There are 4 nested groupings, the coarsest first. Each group lies inside one group of the grouping before and may be the whole of it. The rows also spread widely along 12 directions, which tell nothing about the answers.
Known rows, each followed by its group in each grouping:
[ 38   8  19  17  15 -21   0  26  -5   3 -31   0 -42 -35  -3   2  -1  12
 -22  37  -2 -24 -10   8  15   8 -16] => j130 Sase bof fama
[ 14  -4 -28   9  25  -3  40  -4   6   0  16  47  46  22  28  37  33   6
 -50  -3 -24 -10  -9 -52 -11  -3  19] => j130 Dofu defem Ribez
[ 17  -8  23  15 -16   4  -6 -13  11 -22 -15 -14 -30 -21  10 -14 -14   0
  10 -12 -14  -9  28 -17  -9  14 -19] => j525 mudor tofus Gofef
[ -7  18  -4  34   9  10  12  13  25  49  47  49  26  14  49  11  22   0
  16   7 -18   8 -18 -46  10 -44   8] => j130 Sase letam tal
[ 39 -28 -26  37 -38  -3 -39  31  -3  10 -10  -6  -3   0   3 -13  -4  26
 -21  -4  23 -15 -24  38   4 -30  13] => j130 Sase bof galad
[ 31 -12  -8  42  25 -22 -28 -10  27 -20  -4  21 -12 -27  20  -2  -5 -12
 -10  -7   1   8  14   8 -20 -10 -16] => j525 zusas batu fem
[ 14 -20  -8  23 -37  16 -14  16  15  -7  11 -17   6 -12  23 -16 -11  -3
   6  -4  -2 -18  14  19   4 -20 -21] => j525 mudor Ledut Kana
[-12 -24  10  -4  63 -16  37   0   9  36  18   8   8  -9  13  41  -5  -4
 -23  14   5   2  20 -20  26   9 -11] => j525 mudor Ledut lizig
[ -1   3  21  15   8   7  -9  -6  14  -4  -7  -9 -29  -3 -11 -22  -4   3
 -13 -18   4  -3   6  -4 -13   6 -11] => j525 mudor tofus Bibu
[-11  -1   6  18  35  11 -11 -43  16  -3   4   4 -23  12   5  -6  17   1
 -16 -17   3   8  -1 -26 -22   1  -5] => j525 zusas batu fem
[ 25 -47  -1  17 -27   3 -22  -1  10  11 -14  -5  -5   5  19 -15 -20  28
  13 -35   2  14   7  -8 -10  -1  17] => j130 Dofu defem Ribez
[-11  14   9  26  18   0 -10   9  27  32  17  30  -8  12  16 -13  16  -5
  -7  -8   0  14 -12 -14 -11 -11  -3] => j525 zusas batu fem
[-25  26   0  16   9   8  -2 -10  16  11  33  19   6  16   6  -6  30   8
 -21 -11   5   2 -22 -31  -9 -32  -4] => j525 mudor Ledut lizig
[ 23  32   7  40   5  17  -3  53  26  23   0  21 -17  -8  38 -29  15  -9
   2  32 -21 -21 -13  16   2 -23 -30] => j525 zusas batu fem
[  6 -15  -7  18  29   1  -2 -12  20 -12   7  -1   4 -10   9  -3  -1  -1
 -21 -13  13   2  15   7 -17 -14 -17] => j525 zusas batu fem
[ 11 -13  -2  13   0  33  14   3  20  -1   5   8  19  13  34 -30   0   7
  15 -20 -19  -1  18 -26 -20 -14  -5] => j130 Sase bof fama
[ 19 -16  -7 -11 -16   7  11   8   1 -17 -13 -27   4 -31  20 -16  -2  14
  -6  18   1 -26   7  12  -5  -6 -31] => j130 Sase bof galad
[ 17 -13 -17  55  19  25 -21   6  18  27  12  21   0  32  24 -11   9  17
  -2 -19  -1   3 -13  -8   0 -43  14] => j525 mudor Ledut lizig
[ -7 -11   1  -6  -4 -35  -3  12   5  21  13  -1   4 -21   1  11   4  21
 -25   6  28   4 -14   2   9 -15 -10] => j525 mudor Ledut lizig
[ 25  -7   7  -3 -49  -8 -11   1   4 -20 -27 -14 -19 -28  26 -32   4  30
  11   2  -8 -11  -2 -15 -20  -2 -24] => j525 mudor tofus Gofef
[ -1 -23   2   8 -62   0 -31  17   6  34   6 -13  -7  -1  18 -26  -6  24
  20  -9  17   3 -22   8   2 -17   5] => j130 Sase letam tal
[ 10 -22   4  20 -10 -14  -6  18  14  14   6  17   6  -1  12   5 -12  -5
 -12 -17  -2   5  14  -6   3   8   5] => j525 mudor Ledut Kana
[  3  -6  22  12  38  24   9  38  10  25 -18 -10 -26  13 -19 -31 -13 -12
 -24  -4   5 -17  12  26   4  25  -9] => j130 Sase bof fama
[ 17  15  -5  15 -49   3  -8  42  18 -18  -3   7  10  -4   9 -45   7   8
 -16 -19  -3 -16  -4  10 -29 -16 -15] => j525 mudor tofus Gofef
[  6  -8   2  22   1  22  -5  19  27   0   9  -6   5  -2  14 -36 -11   3
   7 -25   4  -1  18   9 -15 -27 -19] => j525 mudor tofus Gofef
[ -5   2  -4  25  -5  12 -23 -10  16 -18  10  -6  -8   8  -8 -23   7  -2
 -21 -27  10  -5  -1   2 -19 -14  -9] => j525 mudor Ledut lizig
[ 30 -32  -5   9 -33  -7   4  -8 -15 -10 -23  -6  -9   8   7  17   2  32
 -31 -10  -6 -20  -3 -24  -2  14  18] => j525 mudor tofus Bibu

New rows. What belongs after each?
[  8  -6  -5  14  -5  -5   0  16  15  -7  -3  19  10  12   5 -16   7   0
 -32 -23  -4  -4   3 -10 -21   9   2] => j525 mudor Ledut lizig
[ 12  14   5  42  17   8  -7  17  27  27  27  24   1  -8  24   4   3   1
   8   3  -7   5  -7 -10  12 -43  -5] => j130 Dofu defem Ribez
[ 20 -13  -2  17   5  -4 -11 -10  13 -27 -15  10  -3   2  -9 -14  -2   8
 -30 -37   0   4   6 -11 -31  10   7] => j130 Dofu defem Ribez
[-14 -24  10   4  18  22 -22 -29  28  -6   0 -14  -7   6  -2 -55 -13   8
  18 -50  18  26  19  -6 -38  -9 -10] => j130 Sase bof fama
[-15   4   5  28   1   8 -12 -22  22  25  34  23   3  16  25   2  14  11
   7 -21   3  23  -8 -38  -8 -35   7] => j525 zusas batu fem
[ 13   2  -6  17   9   2 -10   2   3  15  -9  14 -14   8  11 -16  24  22
 -17   9   2  -8 -31 -13  -9 -13   3] => j130 Sase bof fama
[-19 -10  10  -3  64  10   9  13  26  24  -4  -4 -11   4  -2 -29   0 -15
 -25  -6  17   4  12  24 -18  19 -26] => j525 zusas batu fem
[ 18  17  18  52   4   8 -43  -1  16  -2 -15   6 -56   1 -10 -30   4  -3
  -6 -14  -3  -5  -9   3 -11  -2  -4] => j525 mudor tofus Gofef
[ 24 -14   3  22  10  30 -12  14   9  34 -23  -9 -29  11  25 -33   5  39
  15   5  -4  -6 -23   0   1 -23  -4] => j130 Dofu defem Ribez
[ 13  24  12  50  -1  30 -34  -5  26   1  -5  16 -34  17  13 -50  13  19
  17 -28 -10   7 -15 -22 -26 -35  -2] => j525 mudor tofus Gofef
[ 11 -54 -24 -17  10  31  27   0   5 -11 -17 -31  30  19  17 -29  -5  34
 -22 -28  11 -15  19   5 -29  -5 -10] => j525 mudor tofus Bibu
[ -8  29  -2  47  23  15 -33  -2  33   4  30  17 -13  -2   7 -25  18 -17
  -6  -5   5   1 -15  10  -9 -43 -22] => j525 mudor Ledut Kana
[  1 -23 -12  12  -4 -30 -28   2  12  -7   6  -5   1 -16 -15   1  -4  -2
 -42 -18  38   5  -1  33 -15  -3  -6] => j525 zusas batu fem
[ -1 -25 -15 -19  19 -22  34  33  18  41  17  27  50  -5  33   9   6  23
 -17   1   8  14  -7 -14  -4 -16   0] => j130 Dofu defem Ribez
[ 33  12  29  33  39   1  10  24  22 -18 -21   4 -29 -26  -2 -12 -20  -4
 -15  -3  -6 -10  31   7  -7   2 -26] => j525 zusas batu fem
[ 18 -12   4  24 -14   7  -5  14   9  18  -1   9  -8   4  19   3  -2   2
  -3  -3 -16  -7  -1 -11   7   5   7] => j130 Dofu defem Ribez
[ -1  -6  26   9  -2   2  -9   6  15  21  -7  -8 -32  -9  14 -16  -6   1
   7   1  -1   2   7  -2   0  12 -18] => j525 zusas batu fem
[ 15   6  -6  12  17   3  16  -5   9  -1  10  17  11 -12  30   2  19  18
  -5  14 -10  -8  -7 -33  -4 -31 -11] => j130 Sase bof fama
[ 16 -15  23  12   7  12  -1   5  23   6  -5 -15 -13 -25  17 -24 -25  26
  29 -15   2  11  19  -6  -3 -26 -18] => j130 Dofu defem Ribez
[ 22   3  20  27 -24  15  18  32  -4  26 -13  19 -18  28  17  12   5  10
 -21   2 -27 -20  -1 -31  14  22  20] => j525 zusas batu fem
[ -2 -19   3  19  25   6   2 -16  13   5   9   6   0  15  -4   2  -3   8
 -19 -34   9   8  14 -22 -10  -6   8] => j525 mudor tofus Gofef
[ 15 -22 -20  16 -19  -3 -19  -5  -3  38  -4  14  -7  16  32   8  26  30
  -9  11  -5  -2 -42 -20   4 -10  20] => j130 Dofu defem Ribez
[  5  -1   4  -2  69  -3  30  35  12  40   4  -2   0 -27  14  -1   4   9
 -15  44  17 -14  -7  21  20 -26 -35] => j130 Sase bof fama
[-15  -9   0 -12  32   2  26  37  17  25   8   1  10 -12  14  -5   3 -57
 -26  34 -13 -27  20  30   8  47 -35] => j130 Sase bof fama
[ -5  22  19  33  29  10 -14 -12  16  30  13  26 -27  11   7 -12  18  12
   5  -5  -2  13 -22 -36  -1 -24   7] => j130 Sase bof fama
[ 23 -22  10   5 -23 -55 -19  18  -3  20 -23  17 -20 -19   6  10  -1  30
 -21   2  11   8 -17 -10   4  16  10] => j525 mudor Ledut lizig
[ 15   3  19  17   3 -13  20   4  -3  -3   4  25   4   6 -15  21  -4  26
 -34 -26   5   4   5 -46   1  -8  27] => j130 Sase bof fama
[ -6   4  21  -4 -28  -8  10  -3   8  -8  17 -13   1 -24   5   5  -6  23
  -7  -9  14   1  10 -18  -2 -23 -18] => j525 zusas batu fem
[ 21 -18   7  23  -6  12   4   3  -1  -6 -14  -2  -9  20  -6   0  -7  32
 -31 -32   8  -5   8 -16  -9  -5  17] => j525 zusas batu fem
[ 20   5  22  27   4   6  11  29  10  33  -2  20 -14   3  15   5  -4  18
  -1   0 -16  -2  -4 -25  16  -7  10] => j130 Dofu defem Ribez
[ 11   5  14  21  37  -6  -9  10   9  15 -11  10 -27  -8 -12 -11   0   5
 -23   0  12  -1  -8   5  -2   0  -3] => j130 Sase bof galad
[-21 -55  -3 -27 -17   9  -6 -50   7 -17   0 -44   4  -2   3 -22 -12  22
   3 -44  25  11  24 -12 -29   7 -12] => j525 mudor tofus Gofef
[-17 -11   0  -4  -5   5  18  10  16  33  21  14  16   8  41   3  14 -20
   2  11 -24  -7   8 -24   6  19 -13] => j525 mudor Ledut lizig
[ -7 -20 -22   6 -13  -7   1 -19   8  22  31  18  33  13  39  13  23  36
  -2 -11   8  13 -20 -43  -4 -44  10] => j525 mudor Ledut lizig
[  6 -18  16 -15 -10  20  47  15 -15  18  -9 -32  -7   1  12  20  -3  27
 -19  22  -9 -37  10 -17  27  11 -11] => j525 mudor tofus Bibu
[  5  11  10  21  -7 -32 -20  24  19  24   4  27 -15 -13   6  -8   7  -6
 -15   3   2   5 -16   1  -5   4  -4] => j525 mudor tofus Bibu
[ 17 -20  12  28 -43 -21 -27  13   9   9  -4  19 -11   1   6  -3 -13   4
  -6 -28  -3  10   4 -14  -1  14  17] => j525 mudor Ledut Kana
[-22  -8   0  -8  53 -23   9  -3  19   7  12   9   8  -6 -16   3   7  -9
 -52 -13  32  11   4  11 -20   9 -14] => j525 zusas batu fem
[ 30  -3  10  -4  24   0  31   6  11 -30 -20  -7   5 -28   6 -12  -9  37
 -17 -11   1  -7  16 -18 -19 -18 -20] => j130 Dofu defem Ribez
[ -1 -13  -3  -4  34   9  -1  -3  19  19 -20  12  -9  16  14 -38  18  13
 -13 -14  -4  10 -16 -12 -33  17  -3] => j130 Dofu defem Ribez
[ 13   3  30  10   0   3  13  20   5   7  -6  -3 -15 -12  -6 -11 -16  20
  -3  -8   4  -4  12 -15   6  -7  -4] => j130 Sase bof fama
[ 22  -5   8  14  20  -6  -8  18  22   5 -14   2 -18 -28  14 -21  -6   4
   1   7  -2  -1   1  13  -7  -4 -24] => j130 Dofu defem Ribez
[  7   0  27  22  62  -9   2   4   5  -1 -14 -18 -47 -20 -42  16 -16 -16
 -50   5  19 -20  17  26  15  23 -17] => j525 mudor tofus Bibu
[  1 -27  13  16 -12   4  -7  -3  11  25   6   0  -5  14  11  -1 -13  26
   2 -33  12  19   9 -20  -2  -9  15] => j525 zusas batu fem
[ -6 -23 -13  -2  -8 -23 -12 -15  -6  18   9   3   1  -4   2  20  14   3
 -30   7  16  -3 -18  -5   4  10   8] => j130 Sase bof galad
[-13  30  27  22  -1  18   6  -2  10  12  21   4 -18  10  -8  -4  10  22
  -8 -17   4  -1  -8 -37   4 -32  -1] => j525 mudor tofus Gofef
[ 21 -27 -20  -4  11   0   0  13  11   7 -38  11  -4  11  35 -34  22   4
 -24   7 -13 -11  -9   6 -35  35 -13] => j525 zusas batu fem
[ -6 -39   3   7   3  -1  -8  -7   1  48   3 -11 -23   6  24  22   1  -4
  -3  19   2  -4  -3   2  24  22  -1] => j525 zusas batu fem
[ 10 -17  -5  23   1   8  -2  16  10  28   5   4  -6   6  25   2   3  -2
  -3   6  -8 -11   2  -2  10  -2  -4] => j525 mudor tofus Gofef
[  8  -6  -2  10  -7  12  -5  -3   7  13  -1   5  -5   4  23 -22  13  21
   5   0  -4  -3 -13 -21  -9 -16  -2] => j130 Sase bof fama
[-17 -12   8  -3  -7  -3  -9 -11  17  -3  14  -3   5  -7  -4 -20  -6  -9
  -5 -26  12  10  13  -7 -18   6  -7] => j130 Sase bof fama
[  6 -12 -15  -1 -16  -8 -20  -5   9   0  -7   4   3  -7  18 -29  16  14
  -9  -3   7   1 -20  -2 -26  -5  -8] => j130 Sase bof galad
[ -5 -21   6  -3   0 -25 -11  -3  23   0   1   8   4 -14   8 -16  -8  -2
 -11 -26  14  21  15  -1 -27  14 -11] => j525 zusas batu fem
[-16  11  46   8  25  -1  -5  -4  10  26   7 -24 -47 -22 -16  -6 -13  25
   6   2  25   8   0  -8  21 -22 -23] => j525 mudor Ledut lizig
[ -6  16  19  -2   6  -3  18  -9  16  -6   7   9  -2 -11  12  -9  10  13
  -8  -8  -8   1   4 -38 -17  -6 -17] => j525 mudor tofus Bibu
[  7 -17  18  26 -15  20   1 -11  12   4  -5  16 -14  32  16  -3  -6 -10
  -4 -37 -27   4  26 -40 -13  36  20] => j525 zusas batu fem
[-20  15  32   4 -49  42  -9   6   2  26   5 -19 -26  28  -4 -45   6  31
  15 -22   2  -3 -18 -26  -2 -13   6] => j130 Sase bof fama
[  1  32  32  13 -76   2 -40  29  -2  11 -11 -32 -61 -20 -12 -42   7  25
   5  14  13 -21 -35  19   7 -14 -24] => j525 mudor tofus Gofef
[ -8  46  24  20  23  -6  -6  22  23   8   9  22 -23 -16 -11 -25  15 -18
 -19  11   1  -5 -14   0  -8  -5 -22] => j130 Sase bof fama
[  4 -12   3  14 -32  13  -1  -7   2   2   1   2  -2  23  12  -3   8  18
 -17 -24  -4  -4  -1 -26 -12   3  13] => j525 zusas batu fem
[ 14  14   9  30  -5 -19 -29  12  14  -9 -13  16 -29  -5 -17 -21   6   0
 -31 -19   8  -2 -11   4 -19   5   0] => j525 mudor tofus Gofef
[ 24  -6  13 -10 -20  13  35  49  -3  30 -20  -8  -4  -7  30  -5   2  29
  -4  29 -21 -28  -7  -9  18   5 -12] => j130 Dofu defem Ribez
[  2 -19   4 -10 -10  -1  14   8   4   4  -3   1  17   6   0 -19  -3  31
 -16 -28  14   6   2 -19 -17  -6   7] => j130 Sase bof fama
[-38  40  22  17  20  12 -21 -18  37  -8  33  -4 -19 -11 -15 -39  11 -18
  -3 -20  15   9  -2   1 -25 -26 -34] => j525 mudor tofus Bibu
[  8   8  24  30 -18  32  -4  17  25  26  -2  10 -28   9  46 -30   1 -14
  33   6 -39  -6  12 -19  -1  11 -17] => j525 zusas batu fem
[ 15  10 -16  32  23  27  -6   4  17 -21   1  -7  -5   1   3 -27  15   4
 -26  -4   4 -24  -4  16 -19 -34 -24] => j525 mudor tofus Gofef
[ 17 -21  -3  25  -3  -3 -16  15   3  13 -16  10 -18  13   3  -3   3  -5
 -31  -5  -5 -13  -5   7   1  25   8] => j525 mudor Ledut Kana
[ -6  -5  20  33  28   0 -18   0  26  28  20   4 -17  -4  -3  -9 -16  12
   8 -26  22  23   5  -2   3 -34  -1] => j525 mudor tofus Bibu
[-14 -30  -7  22  11  -1 -21 -33  31  10  27  16  12   8  29  -1  -2 -16
   9 -32   3  28  19 -18 -21  -4   0] => j525 zusas batu fem
[-12 -34   4   2  26   2 -25 -42  21   8   2 -18 -17 -11   7 -16  -7  10
  13 -24  17  24   5  -5 -17  -4 -11] => j130 Dofu defem Ribez
[  1 -10   4   9 -20 -45 -25  -6  20   6   3  30  -5 -19  21   1   6 -13
 -10  -9  -1  20  -1 -14 -21  24  -2] => j525 zusas batu fem
[ 25 -27 -18  40  47  -1 -24  -4  11  22 -18  26 -16  20   8  -9   9   7
 -24 -14   8   5 -19   0 -15   2  21] => j130 Sase letam tal
[ -5 -23  13  16  24  31 -11 -23  15  14  -4 -20 -33   6   7 -12  -6 -12
   9  -8  -9  -3  13  -2   1  19 -10] => j130 Dofu defem Ribez
[ 16 -36   3   4  23  13  -3   3  10  25 -16 -14  -8  -1  17 -35 -11  47
  17 -13  20  13  -2  -3  -9 -29  -5] => j130 Sase bof fama
[ 29 -14   6  12  20  10  13  -8   9 -35 -19  -8  -6 -17   4 -14 -12   6
 -12 -12  -8 -13  28 -11 -17   3 -15] => j130 Sase bof fama
